The rows are grouped in 4 ways, from coarse to fine. Each group lies inside one group of the grouping before and may be the whole of it. The rows also spread widely along 14 directions, which tell nothing about the answers.
(in the rows, 128 means zero)
Some rows, each with its group in each grouping after it:
[119 135 131 129  85 128  83  95 151 101 112 167 188 160 163  90  87  70
 150  79 134 160 116 107  94]
Koni zak sato K896
[ 77 175 139 138 140 110 109 154 177 185 142 158 151 141 126 126 148  93
 149  98 102 145 122 118 140]
Fadip fidon mem K21
[ 95 164 148 142  93 112 120 122 135 135 122 136 160 176 114 110  98 101
 186 113 119 158  96 139 160]
pas dak Guk K935
[ 94 158 149 142 114 138 159 128 124 135 134 147 120 129 129  76  88  72
  99  96  82 187 120 123  73]
Koni sena Teb K553
[113 201 147 166 151 113 133 158  91  80 116 117  77 113  72 114 186 149
  69 111 114 146 206 133 150]
Koni Ner dodek K634
[ 89  70 165 129 138  79 129 112 145 122 122 167 150 131 124 144  59  92
  64 141 164 138 122 137 106]
Fadip dituk roler K267
[120 101 127  91 108 144 138 169 139 160 134 142 159 177 166 124 137  62
 124 118 173 124 156  92 104]
Koni Ner dodek K939
[ 35 165 140 183 137 141 142 179 125 129 118 133 147 137 108 167 138  98
 161 135 109 196 142 149 136]
Fadip fidon mem K536
[146 144 170 154 136 188 170 152 120 145 107  66 127 106 207 100 139 130
 129 117  96 167 120 126 109]
Fadip dituk Gikuz K195
[188 104 169  94 111 129  93 132 120 139 128 137 167 178 130  96 135 116
 119  97 155  89 168  97 142]
Fadip dituk Gikuz K234
[132 105 145 136 154 110 131 123 210 169 105 150 171 127 160 105 134 201
 123 146 136 132 114 142 131]
Koni Ner sofo K763
[117 204 140 147 155  88  93 128 177 139 130 177 165 130  83 123 148 134
 124 105 108 102 142  91 141]
pas Lig gogab K283
[113 142 162 125 121 147 147 137  76 169 161  95 161 140 131 170 112  83
 168 159 138 115 105 115 153]
pas Lig zel K119
[138 161 165 137 155 134 107  87 177 177  98 101 133 122 115  90 160 208
 132  91  61 120 123 137 171]
pas Lig gogab K633
[128 182 147 165 142  96 108 134 129  94 143 172 147 134 114 116 140 149
 105 128 117 139 136 138 125]
pas gal mun K358
[163 166 174 164 153  94 125 168 152  99 101 165 186 144  79 119 136 167
 109 147 148  91 173  97 136]
pas dak Guk K157
[ 59 105 165 149 137 142 167 158 121 127 113 157 147 147 105 139  78  54
  81 127 111 169 152 115  61]
pas gal mun K895
[140 164 141 139 107 151 148  94 112  96 110 105 159 131 114  84  99 146
 155 124 136 170 119 118 128]
pas Lig mozu K13
[ 86 173 153 149 129 136 182 154 129 163 128 109 104 142 126  93 124 125
 131 126  81 182 109 155 129]
pas gal mun K358
[112 140 124 106 138 157 152 124 119 129 145 135 138 109  75  89 139 109
  82 107 153 159 174  81  88]
pas gal mun K358
[ 88 107 186 180 133 172 118 173 111 119  50  50 105 120 174 153 170 121
 117  96 103 153 173 145 151]
pas gal mun K895
[137 126 157 145 107 160 146 106  55  34  80  67  93 135 135 112 114 119
  79 119 143 174 177 130 120]
pas gal mun K895
[142 130 191 137 111 181 129 155  97 167 123 103 154 108 101  61 129  90
 134  67  98 141 155  96 105]
Koni sena Teb K553
[130 152 153 140 143 177 185 131 136 142  84  58 142  90 119  95 113 146
 134 135 136 155 133  87 117]
pas gal mun K358
[118 145 155 162 121 159 117 172 152 132 107 150 181 120 106  67 159 135
 142  80 116 170 166 118 103]
Koni zak sato K896
[130 120 148  98 105 128 139 145 129 179 164 116 156 120 178 102 128  71
 140 119 182 128  92 102 123]
pas dak Guk K157
[146 173 132  98 128  80  95 100 179 140 110 146 103 190 153  99 125  99
  85  80 101 102 148  97 153]
Fadip dituk roler K267
[ 80 164 133 135 166  99 113 149 116 162 172 156 112 130 118 186 177 112
  91 145 118 107 154 131 152]
Koni Ner dodek K634
[112 161 145 149 121 174 141 131  89 107  75  39 112 121 149 149 142 104
 149 123 132 147 161 102 159]
Koni Ner sofo K763
[129 128 123  72 140 109 148  98 135 141 146 150 141 166 102 142 105  97
  73 149 161  97 152  77 113]
pas Lig gogab K633
[126 133 165 141 106 121 134 113 160 106  85 137 170 126  97  55  79 116
 128  89 144 162 123 105 105]
pas dak Guk K935
[103 180 120 158 130  85 111 126 196 127 113 163 174 144 111 112 119 159
 170 127 142 154 113 130 159]
Fadip dituk Gikuz K195
[ 94  80 136 115 125 188 140  80 164 163  77 109 180 194 151 148  82 134
 166 135  91 156 123 119 119]
pas gal mun K895
[159 144 183 137 164 147 155 188 119 149 115 119 119 151 126 119 176 143
  66 129  94  98 195 105 119]
pas gal mun K895
[130  96 173 127 138  93 123 118 136 130  98 117 113 134 188 142 108 110
  66 137 139 104 128 135 129]
Koni Ner sofo K763
[ 98 150 149 153 117 163 191 182  67 114 121 102 144 174  99 154 113 105
 158 176 136 162 159 135 135]
Koni Ner dodek K634
[107  97 126 114 125  85 180 122 199 140 116 157 143 162 153  98  97 175
 104 173 171 168  97 159 123]
pas dak Guk K935
[ 86  83 153 117 136 155 112 120 156 188 100 121 154 147 158 161 111  81
 119 112 103 117 141  99 116]
Koni sena Teb K553

New rows, each followed by its group in each grouping:
[112 103 147 131 131 166 156 133 162 149 102 161 181 183 121 101 103 136
 131 127  95 163 150 124  88]
Koni Ner sofo K763
[126 137 125 105 145 121 190 153 162 145 113  96 109 110 141 102 127 121
  78 144 184 146 153  88 122]
Fadip dituk roler K267
[115 137 131 115 131 167 131 112  62 100 163 137 107 172  89 129 158 121
  80 112  99 170 197 138 129]
Fadip dituk roler K267
[ 76 134 140 134 159  87  84  76 156 144 137 158 106 117 134 150 151 145
  65 105  93 130 126 154 144]
pas Lig mozu K13
[148 132 150 135 145 172  99 105 113 113 104  79 132 104 163 137 173 149
 107 106 128 123 166 101 138]
pas gal mun K895
[ 82 129 176 159 119 153 108 188 120 137  89 129 124 149 128 111 163  66
 100  59  80 152 191 126 112]
Koni zak sato K896
[ 96 147 162 152 122 155 180 104  85 130 115  62 107 128 151 135  76 114
 143 149  95 187  92 159 148]
Fadip dituk roler K267
[116 134 164 144 152  98  98  87 147 143 135 146 151 117 126 144 126 164
 110 135 112 115 105 143 154]
pas dak Guk K935
[137 147 152 120 166 119 130 112 147 188 150 141 131 124 117 129 144 165
  92 142  90  99 137 117 140]
Koni sena Teb K553
[ 97 144 149 117 138 108 172 158 104 137 119 113  95 132  64 118 126  98
  74 134 155 129 181 108 135]
Koni Ner dodek K634
[ 59  65 148 117  79 142 132 112 117 141 101 121 141 194 110 112  96 107
 155 106 132 191 127 177 147]
pas Lig mozu K13
[ 75  75 158 138 135 135 122 128 154 156 104 168 184 175 132 160  88  96
 126 135 111 137 135 132 104]
Koni Ner sofo K763
[166 139 184 131 135 129  90 117  81 109 139 136 145 158 139 146 142 106
  86 113 104  82 160 110 134]
pas dak Guk K157
[114 112 194 171 139 101 127 158 117  91 113 153 155 104 128 127  99  95
  67 123 144 130 141 127  86]
pas Lig zel K119
[127 152 182 177 121  96  94 110  83  91 120 114 175  86 106 148  89 123
 150 146 161 117 106 134 161]
Koni zak sato K896
[121 164 118 115 104 104 151 113 140 138 168 149 132 160 188  97  95  92
 138 134 136 172  75 140 117]
Fadip dituk Gikuz K195
[112 178 160 172 173 121  97 131 149 133 139 174 152 125 135 147 151 138
  93 116  62 121 137 125 108]
pas gal mun K358
[127 149 183 134 127 153 127 109 101 118  77  87 104 171 125 122 117  89
  91  85  61 119 169 105 134]
pas dak Guk K157
[ 80 146 119 132 159 141 145 163 152 134 144 155 129 118 130 137 173 111
  79 122 135 172 176 111  95]
Fadip fidon mem K21
[137 148 170 121 139 102 198 179 120 136 121 130 136 145  68  95  93 113
  89 162 162 131 160 103 118]
Fadip fidon mem K536
[153 122 144 128 146 105 130 155 182 165 152 157 154 131 196 105 163 176
 111 142 146 131 111 149 131]
Fadip dituk Gikuz K195
[ 85 122 166 148 146 123 140 215 170 173  93 139 154 150 120 138 148  88
 114 117 134 117 170  97 119]
pas gal mun K895
[ 93  99 168 126 150 144 145 153 165 211 136 152 163 155 143 129 119 110
 123 120  86 138 122 130 108]
Fadip dituk Gikuz K234
[118  73 136 100  80 122 124 103 124 121 109 102 135 207 213 151 106 113
 148 150 169 145 101 163 166]
pas dak Guk K935
[ 98 133 148 135 110 100 122 118 146 143 116 126 141 191 214 171  91  87
 151 147 111 127  79 150 148]
pas Lig zel K119
[127 162 135 136 134 153 111 111 129 110 101 130 158 145  92 119 136 124
 129 105 116 133 179  87 128]
Koni Ner sofo K763
[125  94 145  85 135 117 139  94 135 189 169 115 109 137 206 135 141 138
  89 145 129 123  84 159 138]
pas Lig gogab K633
[ 71 120 130  85 130 144 160 140 139 213 173 150 133 158  99 116 142  88
 116 114 112 149 132 120 116]
pas Lig gogab K283
[100  65 182 151 120  97  93 109 143 131 100 124 157 121 186 145  86 119
 117 127 149 132  84 166 134]
pas gal mun K358
[ 76 161 170 185 137 165 164 191 116 158 118  90 168  94 125 146 135 106
 178 138 121 164 117 122 129]
pas Lig zel K119
[106 196 119 141 131 129 173 120 103 100 153 115 107  95 110  97 119 112
 107 131 144 191 127 118 115]
Fadip dituk Gikuz K195
[138 173 151 112 151 121 143 105  98 149 130  96 124 188 143 204 119 120
 127 182  96  67 130 106 178]
pas Lig gogab K283
[123 141 114 127 133 143 117 129 168 149 152 167 184 147 110 103 175 191
 154 124 137 157 142 133 137]
pas Lig zel K119
[128 175 118  95 103 167 150 134 153 143 110 112 135 166 150  73 135  55
 130  73 125 151 155  54  98]
pas dak Guk K157
[109 139 148 126 122 121 184 139 116 156 149 101 110  96 178 101 100  89
 108 143 153 163  83 136 105]
Koni Ner dodek K939
[125 148 186 142 131 168 112 153  63 160 127  68 118 106 127 135 172  92
 124  95  97 112 164 114 158]
Koni zak sato K896
[ 95 161 147 153 141 127 173 196  67 112 158 135 136 165  79 176 149 128
 129 194 149 156 173 151 154]
Fadip fidon mem K536
[ 99 137 140 137 155 122 119 136 180 161 154 209 169 176 147 139 147 137
 103 128  75 138 130 136 101]
pas dak Guk K935
[146 142 173 166 133 121  89 156 121 135 145 121 164  95 172 123 170 155
 144 122 147 121 109 148 151]
pas gal mun K358
[132 151 182 168 120 123 125 130  81 127 149 132 141 129 120 117 115 143
 136 136  92 145 111 166 143]
Koni sena Teb K553
[151 175 156 161 150  96 105 166 152 114 134 169 198 119  93 123 144 156
 140 143 165 114 150 105 141]
Fadip fidon mem K536
[148 151 142 131 111 141 117 100 110  83 123 111 106 123 127  58 170 167
  94  81 128 175 157 145 136]
pas dak Guk K157
[132 117 116  90 107 185 179 109  81 131 145  79  94 198 180 127 165 158
 123 157 118 177 144 163 152]
pas dak Guk K157
[117 104 169 135 141 118 118 154  87 143 146 102 119 118 162 173 162 121
  96 151 159 109 140 145 158]
pas gal mun K895
[117 129 124  93 117 100 148  88  97 142 178 139 123 151 138 137  98 103
 111 166 162 136 102 137 138]
Koni Ner sofo K763
[103 128 137 166 124 126 152 168 151 126 131 131 147 114 120  83 160 203
 150 136 159 210 127 187 155]
Fadip dituk roler K267
[107 181 143 128 137 132 176 111 106 124 133 126 106 114  92  91  93  79
  79 117 106 160 142  94  89]
Koni Ner sofo K763
[ 66 152 112 164 134 140 185 141 139 110 129 108 132  48 142 105 122 131
 124 147 182 221 104 136  93]
Koni Ner dodek K939
[ 52 119 150 151 158 101 152 133 138 139 116 136 109 137  97 165 109 127
  82 148 113 161 146 156 144]
Fadip dituk roler K267
[124  97 178 135 138 124 147 154 193 167  83 143 149 110 121  44 117 131
  82  83 123 147 147 115  85]
Koni Ner sofo K763
[123  98 186 156 134 110  80 161 159 123  98 185 198 186 147 155 119 100
 112 110 111  93 157 119 110]
pas Lig zel K119
[182 131 159 138 109 118  85 111 126 104 125 137 146 151 195  98 141 158
 120 113 119 123 126 147 139]
Koni sena Teb K553
[113  78 169  84 146 155 142 114  80 184 150  78  85 118 175 157 137  73
  49 124 124 104 140 114 118]
pas gal mun K358
[ 78  90 143 111 122 130 196 121 103 136  99  70  79 156 124 141 100 131
  92 170 151 169 138 156 150]
pas gal mun K895
[114 142 164 135 120 109 139 158 173 163 141 185 180 136 125  68 104  90
 124  96 119 147 104 116  81]
pas Lig gogab K283
[119 166 116 121 139 171 150 158 147 150 112 106 149 121 119 112 170 119
 129 117 141 142 180  70 120]
Koni zak sato K896
[134  68 188 104 119 173 120 130 138 200 117 113 188 137 130  93 100  87
 145  82 124 123 130  96 110]
Fadip dituk Gikuz K234
[136 136 155 140 164  87 109 150 164 155 133 116 124  83 170 134 184 183
  96 144 166 114 127 144 168]
Fadip fidon mem K536
[118 191 137 152 138  97 123  97 108  79 133 140 110 169 137 162 132 146
 104 155  98 137 130 150 161]
pas dak Guk K935
[118 122 123  98 143 150 134 108 167 163 142 157 154  83  73  48 146 130
  83  77 151 160 167  79  79]
Koni Ner sofo K763
[ 81 104 147 154 128 153 183 154  99 117 128  96 121 108 157 135 122 129
 114 157 153 204 124 167 117]
Fadip dituk Gikuz K195
[145 187 115 124 147  90 128 144 155 137 167 181 167 181 124 148 145 155
 141 169 143 111 136 115 154]
Fadip dituk Gikuz K234
[ 62 128 127 105 147 177 137 112 154 189  96 100 112 179 112 155 163 121
 122  99  61 141 173 113 149]
pas Lig gogab K283
[141 108 159 129 133 113  75  95 125 122 149 163 166 126  94 107 141 168
 111 102 142 131 147 143 147]
Fadip dituk Gikuz K234
[145 193 188 158 154 112 111 110  93 125 119 120 116 123  63 114 130 143
  95 106  68  97 158 121 157]
Koni Ner dodek K939
[150 131 144  99 111 209 125  81 123 134 108 102 150 158 133  72 135 116
 129  67  84 159 159  87 103]
pas dak Guk K935
[133 136 166 166 142 146 131 128 107  81  91 120 128 179 133 147 150 187
 101 143  77 143 174 164 145]
pas Lig zel K119
[134 156 145 155 141  77 168 115 137  74  96 130 109 124 108 100 103 186
  77 169 154 155 139 153 137]
Koni Ner sofo K763
[113 138 140 117 108 124 100 117 135 121 106 143 118 220 160 130 125  86
 119  88  85 141 158 132 142]
Fadip dituk Gikuz K234
[133 207 145 131 134 110 125  83 155 142 129 148 154 148  86  90 100 127
 137 106  85 124 112  93 136]
pas dak Guk K157
[ 93 151 137 155 150  68 125 118 141 102 143 159 140  98 152 165 112 125
  87 166 170 132 103 136 125]
pas Lig mozu K13
[ 98 119 138 138 128 154 132 109 155 121  95 144 175 178 136 142 101 125
 137 126 100 155 139 120 108]
pas Lig zel K119
[158 153 170 128 161 126 139 136 140 162 138 119 158 106 160 138 127 115
  99 142 128  82 122  80 113]
pas Lig zel K119
[ 98 130 144 153 153 161 154 138 109 127 132 118 169 112 103 158 129 151
 133 167 141 154 141 122 121]
pas gal mun K358
[130 178 154 164 142 122 110 154 157 117  90 131 179 142 121 141 121 116
 154 120 130 114 152  84 142]
Fadip dituk Gikuz K234
[110  93 155 132 120 151 140 158 128 165 131 140 189 161 114 127 126 139
 166 145 147 144 136 142 133]
Koni Ner dodek K634
[111 143 155 136 125  92 141 154 178 113  54 143 143 174 130 115  77  62
  96 113 138 114 162  78 104]
Koni Ner sofo K763
[105  89 161 125 108 129 166 137  78 135 156 110  99  97 129  89 116 117
  80 132 159 183 124 167 112]
Koni sena Teb K553
[138 108 203 165 141 110  48 131 146 131 107 176 180 166 157 141 123 115
 112  81  72  96 142 140 128]
Fadip dituk Gikuz K234
[115 192 168 162 121 155  89 148 132 168 131 134 135 119 128  74 164  94
 145  42  44 149 139 114 123]
Koni sena Teb K553
[142 111 187 149 127 112  78 154 180 173  80 114 184 114 173 112 132 112
 155  90 147  87 119 103 150]
Koni Ner sofo K763
[146 120 161 136 125 116 105 119 102  93 150 161 121 166 167 113 135 127
  70 109 105 149 148 165 120]
Fadip dituk roler K267
[ 92 102 183 167 157 138 163 217 146 145  92 143 158 142  76 130 163 155
  94 139 129 139 196 133 122]
pas dak Guk K157
[ 92 107 174 140 129  86 154 145  91  92 120 112 106  80 112 132  98  71
  45 137 198 138 143 118 111]
pas dak Guk K157
[143 142 139 150 116 114 113 112 149  73 106 138 155 125 151  94 129 159
 114 115 157 158 132 133 121]
pas Lig zel K119
[111  76 160 107 124  91 190 160  95 128 163 167 119 181  94 115 102 141
  63 185 167 166 147 187 120]
Fadip fidon mem K536
[136 155 176 133 127 123  93 136  92 157 135 114 125 143 113 137 146 100
 121 105  97  90 155 112 165]
Koni sena Teb K553
[119 156 148 153 101 170 135 131  98  80  99 107 116 133 139  71 135 103
 117  73 106 195 160 134 100]
Koni Ner dodek K939
[117 169 152 128 114 110 165 129 137 128  96  65 109  70 125  68  93  86
 120 106 182 166 111  94 131]
Fadip fidon mem K536
[110 146 115 120 123 151 173 157 154 151 145 137 145 105 157  75 145 111
 113 121 155 186 130 109  81]
Koni zak sato K896
[ 97 154 158 158 138 186 123 149 121 185 157 160 171 145  96 109 157 135
 158  98  38 167 145 136 111]
Koni sena Teb K553
[146 150 168 156 121 111 128 180  92 104 139 133 172 157 119 152 147 137
 152 169 171 111 142 134 167]
pas dak Guk K935
